The rows of a group lie close to one hidden flat surface of 11 dimensions, which may be shifted away from zero. Surfaces can cross.
In the rows, 128 means zero.
Some rows, each with its group after it:
[110  97 129 110 183 145 164 139  90 141 163 158 100  98 114 126 131 141
 151] : J
[156 104 136 137  93 122 138 161 150  87 119 133 125 110  82 114 102 113
 168] : E
[ 87  70 173  77 152 155 140 116 159  75 152  74 127 136 200 123 117 161
 166] : E
[125 141 153  78 110 118 139 173 144 124 106 127 209 153 196 171 144 146
 136] : E
[100  99 113 106 170 175 100 185  94 144 145 195 170 132 154 150 150 172
 119] : J
[142 127 129 153  91 145 104 146 119 140 125 139 108  97  78 135 107 117
 140] : Y
[179 137 126 167 107 152 127  99 154 124 126  77  98 162 126 131 172 149
 100] : Y
[146  93 120 131 123 126 167 121 121 133 151 137 111 120 115 111 115 119
 139] : J
[128 113 111 125 159 122 127 115 149 102 171 165 135 129 113 105 168 168
 178] : Z
[123 130 157  94 132 110 101  71 179  76 153  67 141 107 151  97 122 138
 172] : Z
[161 114 138  93 124 105 131 135 139 100  98 195 168 150 186 137 181 141
 171] : Z
[156 125 147 144 146 126 123 160 156 141 137 173 178 158  92 144 146 121
 144] : V
[109 117 131 124 143 133 143 112 118 148 140 124 115 161 131 150 117 128
 142] : Z
[156  96 121 134 143 123 113 105  94 118 193 119 157 127 100 132 123 105
  98] : Z
[161  99 108  92 160 142 139 155  98  81 182 110 160 135 129 164 176 188
 128] : E
[131 109 143 107 117 121 140 145 129  97 101 149 146 156 166 149 152 124
 160] : Z
[154  95 139 123 129 152 116 118 144 100 146 100 126 129 104 118 122 165
 144] : E
[ 89 139 154 110 152 131  62 114 139  51 186  72 109  74 140 149 168 138
 161] : Z
[145 100 129 121 105 110 150 103 122  97 122 113 116 121 122 106  96 109
 142] : J
[ 73  85 161 104 160 155 114 133 146 102 154 118 133 156 124 140 101 150
 180] : Z
[124 153 114 130 142 103 167 113 136 169 127 162 117 172  95 136 132 118
 164] : Y
[155  65 138 106  93 220 103 164 103 155 163  98 135  97 131 174 103 177
 116] : E
[172  71 150 157  90 176 151 158 166 137 132 113 141 130 136 107 124 135
  95] : E
[ 65 124 146 126 125 145 170 163 127 156 137 131  70  97 155 151 134 104
 155] : J
[134 101 135 131 126  94 142 102 132  81 127 124 120 130 132 105 118  94
 145] : J
[193 111 174 140  98 136 165 189 175 118 132 119 183 141 170 162 197 113
 108] : E
[181 115 128 117 153 135 114  95 138  94 136  99 138 143  95 111 147 178
 147] : E
[124 100 174 139 130 143 154 157 144 164 125 176 102 111 131 134 151  96
 164] : Y
[196 113 157 111 131 138 151 183 107 156  74 176 123  96  77 151 132 118
 162] : E
[119 101 117 137  92 139 121 107 124  68 166  90  64 107 112 116 127 137
 162] : V
[143 172 161 112 101 145  55 155 180 183 144 134 167  87 102 164 128 152
 180] : Y
[156  61 135 121 134 193 125 195 113  67 145  98 131 117 113 147 136 168
 106] : E
[ 82 134 158 133 163 183  96 136 178 166 106 116 127 178 115 126 110 178
 143] : E
[ 91 128 144 142 129 174 109 127 107 136 169 113   4  58  85 156 140 138
 181] : V
[131 128 115 133 114 127 142 136 122 113 135 114 114  72 125  94 108 120
 106] : Y
[122 108 133 117 152 136 174 185 138  96 122 119 131 112  89 111 101 146
 145] : V
[136 153 100 138  81  82 103 118 114  96 147  96 182 121 142 126 106  84
  61] : Y
[123 113 118 148 113 131 117 122 117 115 163 111 128 122 115 135 124 112
 105] : Z
[120 114 135 100 134 146 124 143 119 127 144 114 148 122 171 143 141 146
 109] : E
[113 102  78 187  87 149 114 105 137 173 165 193 112 152  89  98 105 140
 126] : Y
[114 111 139 133 162 139 123 108 134 118 138 117 114 143 151 120 157 132
 120] : V
[ 74 127 172 132 148 152 131 124 163 149  95  92 107 199 141 138  91 117
 136] : V
[178  87 118 150  98 116 125  96 151 133 166 143 197 164 129  94  98 119
  98] : Z
[129 126 149 125 178 149  98 137 120 130 132 151 133 119 144 155 181 135
 123] : V
[102 152  95 131  78 115 101 123 113 103 105 119 109 137 121 138  92 127
 135] : J
[120 114 110 135 119 152 103 127 103 123 144 106 100 109 106 136 100 133
 115] : J
[ 79 138 181 118 116 148  91 149 151 120 105  61 121 119 143 156  95 100
 135] : V
[188 107 122 110 114 159  47 101  95 124 155 127 139  52 114 127 139 172
 120] : Z
[118 141 146 129 124  94  95 123 132 107 149 135 156 149 171 167 174  78
 132] : Y
[104  99 112 139 113 124 127 119 126 109 104 150 120 125 135  79  65 103
 116] : J
[115 140 132 147 174 190 144 165 146 160 139  74  91 110  74 118 119 180
 102] : V
[126 141  79 141 164  92 142 110  74  98 142 134 102 109 100 113 136 117
 111] : Y
[177 116 145  80 109 107 160 122 149 136  96 157 168 105 181 113 142 147
 158] : J
[121 151 133 130 112 120 117 124 129 130 127 123 105  93 147 124 136 104
 114] : J
[ 96 111 144 123 129 154 122 139 155 122 140 114 145 203 154 166 138 152
 143] : Z
[111  73 153 149 165 152 121 139 126 125 160 163 118 144  64 116  99 109
 154] : V
[164 119 142 114 103 120 131 123 139 121  85 137 122  93 129  98 103 123
 146] : J
[100 120 124 101 180 126 203 160 114  91 143 133  74  91  97 107 132 155
 185] : V
[139  83 173 133 123 176 112 135 158 157 159 141 116 117 138 137 148 143
 149] : Z
[144 135 153 117 122 146 113 143 167 121 100 126 144 141 147 134 164 162
 152] : J
[126 144  95 124 193 108 121 137  79 109 184 131 174 163 104 160 159 135
  88] : Y
[ 85 141 148 120 176 148 190 160 135 160  85 106  76  79 164  84 126 120
  99] : V
[ 83 158 111  93 194 129 136 126 109 170 130 113 165 191 123 155 106 171
 123] : Y
[127 136 135 141 120 100 166 147 143 131 140 128 150 165  91 149 109  96
 146] : Y
[ 96  91 109 102 124 107 117 131  98  64 123 141 137 116 127 106  75 116
 152] : V

New rows. What belongs after each?
[167  95 110 138 113 144 151 131 118 125 169 127 139 114 119 120 143 149
 107] : E
[ 87 121 155 170 116 165  52 193 138  92  96 160 114 117 124 145 140 103
 127] : J
[ 75 154 146 133 142 130 132 162 155 129 120 167 121 128 174 135 166 109
 149] : J
[119 155 135 101 110 114  97  98 120 101  81 103 102  79 139 109  92 118
 141] : J
[147  89 111  95 151 123 130  88  97 110 144 122 143 130 128 106 100 150
 125] : J
[134 120 129 132 134 142 141 123 106 149 154 126 111 159 131 162 156 123
 118] : Z
[158 141 102 122 121 107 110 135 105  91 119 121 144 109  96 126 126 138
 131] : E
[ 89 137  86 118 142 104  74  95 161  96 171 183 188 144 162  93 151 186
 164] : Z
[137  98 158  97 111 176 141 136 145 160 116  87 130 108 179 126 110 155
 115] : J
[144 115 129 124 112 158 121 153 126 103 111 107 121 131 120 138 130 162
 127] : V
[110 108 135 150 159 141 108 128 150  92 217  98 135 141  98 131 137 132
 136] : Z
[133 136 128 129  76 183  53 130 145 117  64  90 121 113 126 115  78 165
 102] : J
[155 123 106 124  89 142 118 142 103 160 118 170 155  91 151 126 122 137
  97] : J
[106 136 164 114 133 104 151  65 161 161 160 103 116 144 190 133 151 108
 155] : Z
[174 137 171 151  71 116 130 144 156 160 116 139 130 113 111 149 149  77
 141] : Y
[147  74 102 104  82 190  75 164  48 103 143  99 139  96 113 182  76 152
 102] : J
[140 177 126  90  91 130 166 144 105 173 164  78 101  83 143 203 179 141
 151] : J
[192 146 140 163 104 118 142 115 158 150 119 117 107 107 125 111 171 119
 106] : Y
[132  93 114 101 116 142 130 159  93 122 126 160 132 124 113 154 110 145
 158] : J
[115 154 141 130 152 128  72 122  96 119 144 117 101  44 139 137 162 105
 110] : J
[137 134 129 100 118 169  99 155  83 129 136  94  92  86  97 177 131 173
 144] : J
[109 103 120 108 156 137 128  83 115 190 141 150 148 186 134 137 109 158
 147] : Z
[129  91 167 119 171 140 102 123 107  82 159  96 102  92 134 142 156 117
 135] : J
[158  92 127 138 129 205  41 130 124 167 172 143 149 133 123 162 156 183
 103] : Z
[168  75 144 135 106 169  90 144 148 131 146 176 162 126 137 124 150 154
 139] : Z
[173  98 137 115 108 130 130 137 144  81 144  93 159 121 129 135 143 150
 133] : E
[104 108 129 126 133 107 201 129 109 136 167 139  89 116 124 132 134  92
 158] : J
[139 132 131 121 131 136 168 157 135 127 102  94 105  46 103  92  90 123
 114] : Y
[116 153 114 132 126 114  78 121 155  94 195 154 141 110  79 130 154 159
 187] : Y
[121 111 146  85 115 131  91 180  92  94  80 172 117  77 133 156 119 117
 180] : J
[151 111 164 105 120 117 169 177 166  98 129 136 164 137 146 147 159 123
 168] : E
[115  78 129 110 142 140 140 146 110 117 112 164 121 117 125 110  96 127
 157] : J
[ 95 153 107 133 139 133 118 122 134 121 159  81 115 119  69 118  85 139
 126] : V
[121 120 133 117 117 148  80 120 128 126 150 109 138 131 155 158 138 131
 118] : Z
[102 129  94 112 207 102 107  85 107  80 172 115 150 140 126 102 136 154
 102] : V
[131 108 140 122 123 154 155 119 169 141 127 102 154 174 172 122 137 167
 115] : J
[163 141 117 134 154 133 128  83 147 179 151 143 141 155  89 116 142 181
 142] : E
[156 124 111 172 112 106 122 109 120 106 160 156 128 119 139 116 180  95
  94] : Y
[156 119 126 128 103 129 117 160  92 123 118 174 116  79 100 154 138 111
 154] : J
[113 109 149 148 100 132 135 147 179 172 155 152 190 180 154 140 118 106
 117] : Y
[116  72 177  86 183 155  96 101 103 138 170  83 133 132 108 160  80 129
 149] : Z
[102 151 136 139 152 123 112 131 145 120 121 138 100 116 125 119 154 122
 145] : J
[154 115 124 121 120  77 115  81 137 108 171 141 180 108 154  91 123 101
 120] : Z
[113 187 106 158  98  96 114 120 153 116  96 141  96 132  93 119 129 120
 146] : J
[ 61 158 160  99 147  97  34 119 116  90 158 110 152  88 129 165 103  77
 151] : V
[ 83 118 135  69 133 107 136 125 111 110  84 132 141 113 187 116  77 130
 157] : E
[141 134 121 155 125 125 150 107 126 168 114 155  86 117 127 106 138 124
 134] : Y
[135  98 129 132  92  89 148 100 127 114 141 142 152 116 195  91 111  68
  88] : J
[167 135  85 117 133 110 124  92  81 139 160 137 141  88 116 111 134 137
 100] : J
[132 170 126 137  67 118 113 118 217 184 163 136 199 114 136 102 110 144
 129] : Y
[161 114 152 119 109 116 107  81 136 127 165 113 126  74 142 111 130 119
 134] : Z
[131 114 113 143 128 149 122 136 142 130 143 153 125 149 130 133 160 169
 145] : Z
[131 117 124 128 105 161 129 144 122 145 117 131 124 118 124 128 112 145
 130] : J
[112 101 110 167 119 113 137 123 122 104 180 149 130 152 135 124 134  82
  96] : J
[113  83 156 146 101 147 158 100 219 153 158 155 117 136 129  65  99 143
 191] : Z
[141  92 139 127  91 168 150 121 148 132 129  68 108 147 126 120  89 149
 120] : J
[159 127 126  84 132 131  95 134 108  82 108  97 165 117 156 149 141 159
 104] : E
[138 135 104 158  90 139 147  97 159 160 126 119 108 150 122  95 110 143
 113] : Y
[101 146 103 162 115 132 113 148 177 117 120 164 165 210 148 127 152 149
 113] : J
[171 107 136 157 105 145 128 172 124 135 151 140 158  83 110 126 129  89
  82] : Y
[157 111 132  96 150 155  87  96 120 116  71  93 147 132 169 102 112 174
  84] : E
[122 110 103 175  98 113 143  91 147  98 161 128 104 194 106 124 135 107
 131] : Y
[199  72 182 121 106 145  98 118 209  67 149 114 161  97 123  82 148 166
 177] : Z
[185  85 153 106 134 144 133 154 127  84  99 141 127 124 120 139 157 152
 168] : Z
[139 110 137 105 154  91  69  91 166  77 199 191 185  69 157  92 178 150
 175] : Z
